The first 6 rows are patterns. Each new row is the sum of 2 different patterns, raised or lowered, with some noise. Before adding, each is slid sideways (what falls off one end comes back at the other) and multiplied by a number that may be negative. Names go in the order of the patterns.
Some rows, each with the names of its patterns after it:
[-13,-33,-14,3,1,-4,5,8,-12,26,-6,-6,-10,-4,1,9,16,-13,3,2,0,13,-11,10,-12,-7,20,-11,6,24,10,3,-17,-7,-5,4,-4,3] : q815
[33,-4,33,-10,-2,3,-8,-8,10,10,-2,-33,-14,18,2,19,6,5,2,-7,11,-1,17,30,-8,10,-3,5,-8,2,-1,3,-10,1,-4,4,3,-4] : q688
[-10,-6,4,-24,0,-16,-2,2,7,14,-2,6,2,6,-10,-6,2,6,14,-2,9,2,-3,6,-4,-9,2,5,12,-9,-10,3,21,-22,-6,1,-1,-3] : q722
[-5,3,3,1,21,8,7,0,-9,12,-6,6,8,3,11,5,1,4,9,14,-33,16,0,28,-1,-6,-4,-5,-1,-3,-2,-1,-15,-5,-24,0,-8,-1] : q995
[15,-4,-22,-7,-17,3,14,15,-4,10,-5,6,16,4,0,-2,-6,15,-9,8,21,1,-4,2,-6,-5,0,0,-33,-14,9,-14,28,-2,5,3,-5,-12] : q504
[-26,12,3,-5,3,-8,-13,-3,-15,-9,4,-1,-1,7,2,13,20,-9,10,-1,-8,0,-8,-5,1,3,2,1,-19,-5,-3,0,2,2,1,22,-1,13] : q241

New rows, each followed by the names of its patterns:
[19,22,21,4,9,10,-13,2,-5,-3,26,-7,17,11,5,14,4,7,9,5,2,13,43,-1,12,-14,11,17,-2,15,3,32,4,10,28,13,37,20] : q995 q241
[-2,8,-1,2,13,-15,3,23,12,20,1,-24,-13,5,-5,9,1,-10,17,2,16,-13,0,15,-7,-13,-5,-3,-1,-3,1,6,4,31,21,-2,26,-6] : q504 q241
[-16,20,-15,-3,3,-7,-3,5,1,-5,-21,-10,18,1,9,2,-1,-3,-7,-9,-2,-2,29,-13,1,-1,-2,-3,6,-1,8,-3,-5,-4,1,-5,-5,7] : q688 q241
[-7,-3,-16,-15,-1,-18,2,-7,2,-4,-10,-10,-17,-8,-8,-7,-2,-18,-7,-12,9,-16,-21,-3,-11,-21,-19,-12,3,-17,-6,-19,-7,-9,2,15,-3,-6] : q815 q722
[-10,15,-6,-14,-4,-34,-9,-19,-21,-8,-2,-17,-14,-5,-7,9,-27,-25,-22,-11,-21,-16,-21,-21,-29,-13,-21,-11,-21,-4,-10,-27,-12,-10,-11,-15,-13,-12] : q722 q504
[-21,-5,5,-16,5,10,2,9,-8,-27,-25,-2,-13,3,-15,-16,-12,-10,-2,-6,-27,3,-11,-19,-15,-12,-8,11,-18,-12,-8,20,3,-24,1,-30,-22,-12] : q722 q504
[-65,-15,-26,-17,-31,-24,-31,-27,-35,-44,-45,-31,-53,-33,-58,-44,-41,-34,-35,-25,-41,-26,-20,-39,-27,-30,-43,-18,-35,-28,-26,-8,-14,-34,-22,-48,-24,-23] : q995 q504
[15,10,-1,21,-10,28,-11,-1,8,-6,3,18,8,-2,-28,2,25,3,-1,26,13,4,0,13,12,20,21,20,12,16,9,-4,-1,-9,8,-8,2,-5] : q688 q722
[2,-22,-2,1,-8,-3,-20,-18,-24,-5,-5,-15,-13,-25,-15,-19,-13,-12,-20,-13,-19,-29,-14,-10,-17,6,-13,4,-19,4,-4,-24,-10,-27,-8,-18,-32,-18] : q688 q504
[0,4,2,-30,-6,8,-2,41,-3,12,3,1,-13,15,-4,-15,-9,-13,1,15,17,-4,26,-4,22,11,3,4,-3,-8,19,-2,7,4,-4,6,5,6] : q688 q504
[4,-18,3,-7,0,-10,-9,2,0,-15,-2,-4,10,4,-14,1,6,-4,12,6,9,16,27,18,-9,16,-30,3,-4,-1,0,12,-14,7,22,6,34,-5] : q688 q504
[2,-2,-19,17,-11,-32,-23,-2,-15,21,7,-14,-1,-8,-15,15,-17,-10,-20,-22,13,-6,9,13,9,-5,-16,-1,-7,-2,-11,-6,-7,-39,-12,10,-4,-11] : q815 q504
[-21,-3,0,-6,-9,-2,-4,-4,-8,17,2,17,-9,-6,-2,-6,-9,-6,-10,-23,-7,-12,-7,-2,-11,8,-12,-25,6,-11,-8,-4,-8,-7,-14,24,-5,-5] : q722 q995
[-21,-17,-27,-30,-22,-46,-31,-47,-22,-20,-22,-12,-8,-31,-27,-18,8,-16,-38,-21,-33,-19,-26,-19,-14,-33,-17,-37,-50,-15,-28,-12,-30,-21,-20,-9,-37,-18] : q688 q722
[-38,-41,-49,-26,-37,-24,-31,-35,-37,-42,-40,-40,-42,-10,-49,-28,-43,-29,-40,-32,-18,-26,-39,-36,-47,-22,-38,-34,0,-37,3,-40,-36,-30,-36,-30,-55,-13] : q688 q995
[4,7,-6,7,6,-9,15,3,4,5,8,-1,-1,19,-3,-8,6,-15,8,-8,3,1,4,-10,-2,11,5,9,-5,-15,11,-5,-5,-11,-1,-5,1,4] : q995 q504
[-14,-11,-1,-1,-23,11,-2,6,-3,-16,-25,-33,-8,-23,-12,-20,-11,-10,-14,-17,-22,-17,-14,-18,-22,-18,-7,-6,-12,-15,-23,-5,12,-8,-37,13,-22,-14] : q722 q504
[-21,-20,-15,-42,-33,-47,-14,-18,-18,-11,-13,-6,-27,-6,-19,1,-28,-25,-29,-31,-34,-24,-29,-36,-15,-32,-43,-8,-24,-5,-5,-21,-11,-19,-28,-12,-26,-20] : q688 q241
[0,35,12,19,2,13,14,24,14,-5,16,18,23,21,11,22,-1,11,24,-4,20,36,30,7,-11,7,26,-4,2,15,-1,-19,-9,9,16,-13,15,4] : q815 q722
[-23,-28,-15,-18,-23,-35,-11,-6,-21,-2,-23,-11,-21,-22,-13,-28,-17,-44,-34,-35,-34,-16,-39,-21,-34,-26,-23,-37,-33,-33,-29,-39,-39,7,-43,-21,-46,-26] : q722 q995
[-9,-9,-17,9,-15,7,-8,-14,8,-20,-14,-9,-5,-20,-39,-26,-23,-21,-10,-12,-4,-25,-15,-12,-23,-6,-5,-24,-9,-21,-20,-33,15,-31,-13,-45,-13,-13] : q688 q995
[40,22,12,20,22,15,17,28,8,34,19,31,23,17,13,6,25,18,20,20,11,16,10,27,23,7,29,16,15,12,24,16,31,26,16,24,14,22] : q815 q241
[42,44,49,47,40,30,60,41,47,53,44,45,46,38,51,42,49,27,35,43,27,57,38,44,42,44,39,48,38,26,40,30,43,51,46,42,51,39] : q722 q504
[27,2,20,-25,11,8,2,14,-10,-14,2,-1,-16,5,5,3,10,1,14,26,-17,14,-6,-6,6,1,7,5,10,6,8,-20,-3,2,7,15,5,10] : q722 q241
[33,26,35,38,38,7,66,39,38,38,1,28,20,24,29,36,16,22,43,18,42,20,15,12,33,22,33,36,19,27,27,23,41,12,39,27,11,34] : q995 q504
[16,9,1,10,3,4,9,-8,10,15,16,7,26,0,16,10,4,9,4,-5,21,6,14,-6,-14,26,5,2,5,8,20,8,17,4,19,22,12,35] : q815 q688
[-37,-17,-36,-53,-24,-24,-28,-23,-13,-21,-25,2,-20,-31,-16,-52,-22,-33,-25,-14,-14,-42,-27,2,-10,-9,-40,-25,-35,-21,-33,-18,-23,-36,-31,-10,-23,-10] : q722 q504
[-34,-12,-13,-1,5,0,-10,6,-23,1,-4,-1,-1,0,3,6,-6,3,17,-9,-9,1,-3,3,-4,4,-25,-15,8,-16,10,-2,4,8,-13,-19,10,9] : q722 q504
[22,14,-13,10,-1,-10,-22,6,11,13,16,10,24,3,26,43,28,-3,2,14,8,12,18,-9,17,12,24,10,1,2,-2,31,-3,-2,10,14,0,-7] : q815 q722
[-1,25,25,-3,-19,-5,-23,-20,2,-34,2,-8,3,-13,-25,-13,-28,7,-13,-5,-8,-20,1,-12,5,2,-30,2,-12,-48,-16,-29,14,0,-4,-6,1,-17] : q815 q688
[-3,10,18,4,0,11,-13,-4,11,11,12,16,13,12,29,13,5,-1,1,2,17,18,-2,8,17,14,19,-2,9,0,-1,24,2,11,29,22,10,-7] : q815 q722
[12,19,18,10,6,11,20,44,16,12,10,-12,12,16,13,26,14,18,5,21,32,3,30,-7,24,12,16,18,32,6,23,29,21,33,-8,8,-15,27] : q688 q504
[-16,-14,-8,-10,-2,13,-10,7,-24,-7,-14,-13,-12,-5,1,-11,-32,-18,4,-2,-22,1,-11,5,-18,-10,-16,-5,6,-20,-9,-15,-19,-21,-27,-14,-16,-18] : q688 q995
[-19,-6,-17,-17,3,-2,-2,-22,-29,12,-11,0,-6,-14,-13,-15,1,-9,3,-2,-20,-4,-13,-4,-15,-8,5,-9,-7,-31,-4,-3,-12,-11,10,-23,14,-30] : q688 q241
[9,13,3,28,15,15,1,-2,17,4,16,13,31,16,33,1,10,18,15,-31,29,13,33,-15,-8,14,3,18,8,7,7,-13,9,-18,18,18,0,8] : q688 q995
[19,5,-28,7,-35,4,13,-4,-7,4,-21,-6,14,45,13,-8,-4,-12,6,0,-1,7,-13,13,-22,-22,24,-8,3,-2,6,-3,3,-2,-13,-10,12,-13] : q688 q504
[-20,0,-4,-16,-12,-5,-4,3,7,-15,-6,-5,-6,12,-11,2,-12,-12,6,-14,-14,9,-7,10,-22,-13,-6,-5,-5,3,-12,-18,-9,-6,-4,-7,-6,-1] : q815 q241
[5,40,9,1,7,1,7,8,12,11,-2,-5,-13,9,3,11,7,14,28,11,36,0,25,13,-1,23,1,8,16,2,15,16,11,14,22,24,-9,36] : q995 q241
[17,-7,2,-11,8,2,-3,-5,1,-16,7,-6,-19,12,-3,-14,-1,1,23,21,-2,7,3,-8,10,17,7,-1,3,5,-1,-18,6,-18,4,7,8,5] : q815 q241
[-29,-13,-13,-15,-19,-31,-17,-30,-9,-26,-20,-30,-56,-34,-15,-19,-27,-23,16,-41,5,-44,-21,-21,-17,-13,-8,-1,-26,-14,-4,-13,14,-27,-3,-27,-19,-2] : q815 q995
[4,3,1,1,-21,9,0,17,10,2,-3,-7,-10,1,-7,-1,-6,-6,-12,9,-7,-3,-12,12,12,0,1,26,12,0,-5,13,7,11,4,23,10,18] : q722 q995
[2,14,17,4,-23,-7,27,10,15,11,-6,12,-3,20,5,29,41,4,37,13,19,1,4,18,9,6,18,8,22,16,6,46,13,53,-28,21,13,24] : q688 q995
[0,5,-18,1,-6,-6,4,-19,-8,-4,-2,4,-12,-13,-17,-12,6,-11,-1,9,17,-5,-5,-30,0,-1,-13,-1,-20,-36,-16,-15,-12,-5,-3,-1,-8,12] : q815 q241
[-6,-12,-6,-2,11,-12,-4,20,-16,20,-22,-13,-3,-11,-12,2,-13,-12,-38,-20,10,-3,9,14,-4,3,-32,11,-5,3,21,-19,-9,-14,-13,-20,-4,-9] : q688 q241
[7,-6,-15,-8,-10,26,0,11,-5,-4,-11,-4,22,4,-6,-9,6,-5,-12,1,-32,2,-6,2,1,-8,-8,-10,5,-10,-14,3,-7,1,-27,21,5,-21] : q815 q722
[17,17,23,47,6,11,21,19,15,10,7,12,4,14,5,23,22,31,34,18,24,20,24,21,17,23,25,31,17,27,9,17,18,31,6,21,28,28] : q722 q241
[-4,-27,-28,-19,10,-43,-21,-5,-18,-23,-27,-28,-17,-42,-18,-52,-27,-10,-20,12,-20,-9,-14,-15,-35,-16,-18,-23,-8,-30,-7,-8,-12,-15,-16,-29,-11,-4] : q722 q504
[11,17,9,20,16,21,15,14,8,-11,17,-8,25,19,14,37,23,17,-7,26,43,25,5,10,-5,10,3,9,24,8,17,8,-5,31,22,14,19,23] : q688 q241
[21,1,14,28,27,27,12,4,0,14,5,5,10,-5,23,7,13,19,2,24,15,0,19,20,8,17,16,10,11,31,13,11,18,-6,17,9,14,18] : q504 q241
[9,-4,12,1,4,2,-13,8,-1,13,12,-22,15,3,23,8,-3,1,-5,0,2,-21,4,-33,6,-18,0,2,7,-8,-1,6,26,31,-2,6,-10,-10] : q688 q995
[27,2,-3,11,1,6,1,0,1,-9,-13,-17,-4,12,-4,-3,9,5,11,30,13,18,8,-5,14,-1,6,9,0,4,12,-1,7,17,17,-20,21,3] : q995 q241
[-15,-18,-12,-15,-15,-20,-10,-5,-25,-13,-6,-13,-14,-26,-37,-27,-9,-27,1,-24,-32,-23,-17,-22,-11,-15,-23,-27,-10,-18,-13,-15,-20,-11,-14,-5,-15,-12] : q815 q504
[2,20,10,1,10,-20,13,4,13,13,3,6,7,13,1,-4,16,10,12,-16,36,18,-6,16,7,4,6,3,38,12,26,9,8,-1,2,30,11,5] : q815 q722
[-10,-7,-16,-1,-16,1,19,-31,-1,-22,-6,-16,-5,-3,-8,-14,-8,-10,-13,-11,-13,22,-5,18,-14,-11,-9,-14,-18,-6,0,-9,-31,-28,-1,-6,18,-18] : q688 q722
[22,-1,5,2,5,-6,4,-10,6,7,7,0,8,10,-14,24,-31,22,6,-4,10,5,-8,-3,10,35,19,-25,0,-12,-1,3,5,11,12,4,1,-42] : q688 q241
[27,14,6,23,14,2,-9,-7,17,20,26,19,24,18,23,40,8,34,33,2,21,8,14,10,19,16,17,-8,12,10,17,19,14,35,32,35,21,-9] : q688 q241
[0,2,2,-2,0,29,6,19,-13,2,17,-20,-8,10,8,-2,-30,-14,18,-14,15,-6,3,5,1,19,0,17,24,0,2,-5,6,-2,12,-1,9,-4] : q688 q722
[12,5,6,23,4,13,19,33,2,14,-7,10,16,15,-7,4,22,4,32,20,19,29,9,9,23,13,-4,7,0,2,17,19,10,26,2,21,21,10] : q995 q504
[1,-16,-23,-23,-25,-34,-14,-44,-22,-40,-59,-37,-16,-32,-26,-8,-14,-27,-2,-38,-39,-32,-35,-22,-19,-19,-40,-22,-22,-23,-20,-30,-19,-49,-32,-3,-37,-16] : q815 q504
[-16,-36,-32,-16,-22,-1,-29,-29,-27,-15,-17,-13,-19,-17,-9,-28,-13,-16,-36,-16,-32,-48,-20,-29,-11,-11,-17,-17,-15,-23,-14,-4,-13,-9,-18,-16,-23,-26] : q815 q241
[-8,9,-7,-17,7,7,-4,23,7,13,3,31,9,-18,16,-29,2,-7,4,10,10,-16,-4,22,2,16,0,-16,-11,11,-11,2,-13,-8,5,-2,-12,22] : q722 q504
[-6,10,6,15,22,4,13,17,10,11,-6,13,12,0,9,1,2,8,-2,19,8,23,2,10,10,11,15,8,17,6,-14,0,13,5,17,12,11,7] : q688 q241
[12,4,-7,1,0,4,7,-1,6,-11,-14,-2,-1,3,2,8,8,8,6,23,10,12,3,-1,15,-16,12,-7,13,14,7,10,12,5,8,-10,33,14] : q688 q995
[-3,0,-8,-12,2,-25,-18,0,-8,19,-14,-14,-12,1,-1,4,-3,-3,9,-15,5,1,-25,2,-20,-38,-5,-15,8,6,-2,-2,2,-8,2,17,4,8] : q815 q241
[-1,-5,6,-2,-9,11,-11,2,-3,3,-8,18,-4,10,-33,8,-3,-6,1,-13,7,-7,3,-17,-1,-1,-9,-2,4,14,14,-32,-2,8,-9,7,-6,-4] : q688 q241
[12,14,4,29,7,2,17,0,2,2,-2,20,-8,12,12,-9,6,2,2,-2,9,5,-21,-8,17,-6,29,2,8,10,-14,-3,1,7,-10,-3,-5,13] : q688 q504
[-26,-28,-32,-27,-41,-51,-28,-36,-16,-30,-24,-32,-31,-34,-26,-46,-28,-43,-15,-37,-53,-26,-52,-19,-20,-30,-16,-20,-40,-35,-29,-15,-24,-51,-46,-36,-42,-33] : q688 q241
[33,15,36,7,31,26,18,33,9,17,47,16,29,29,16,12,22,9,15,10,-3,-22,8,28,2,47,22,16,37,10,2,26,12,-2,17,12,12,34] : q815 q504
[6,24,24,-5,22,4,-13,0,21,31,21,16,5,13,8,11,44,18,25,3,12,11,1,28,-6,18,27,27,14,11,3,-7,24,1,-2,17,-8,22] : q815 q241
[-31,1,-11,5,-10,3,-27,-15,-22,-23,-13,-6,-6,-6,-30,-10,16,-16,7,-8,-15,-11,-22,-8,-11,1,8,-15,-20,-17,-9,-16,-8,-10,-8,1,-11,-3] : q688 q241
[-4,15,3,-26,-2,10,8,24,8,14,5,36,23,-8,11,-21,12,11,-7,0,19,11,-12,21,13,22,-1,-16,-16,12,-26,9,-14,-12,3,11,20,9] : q722 q504
[1,7,-14,10,-21,11,0,6,5,12,-3,-5,11,31,15,-10,5,-5,-19,7,0,22,-7,0,-13,-25,9,-9,4,-2,2,-1,-9,1,5,0,3,1] : q688 q995
[-35,0,-24,-18,-27,-30,-46,-10,-30,-42,-31,-37,-20,-9,2,-22,-10,-28,-23,-3,-21,-19,-21,-27,-4,-28,-15,-1,-16,-19,-36,-21,-26,-9,-23,-57,-37,-16] : q995 q504
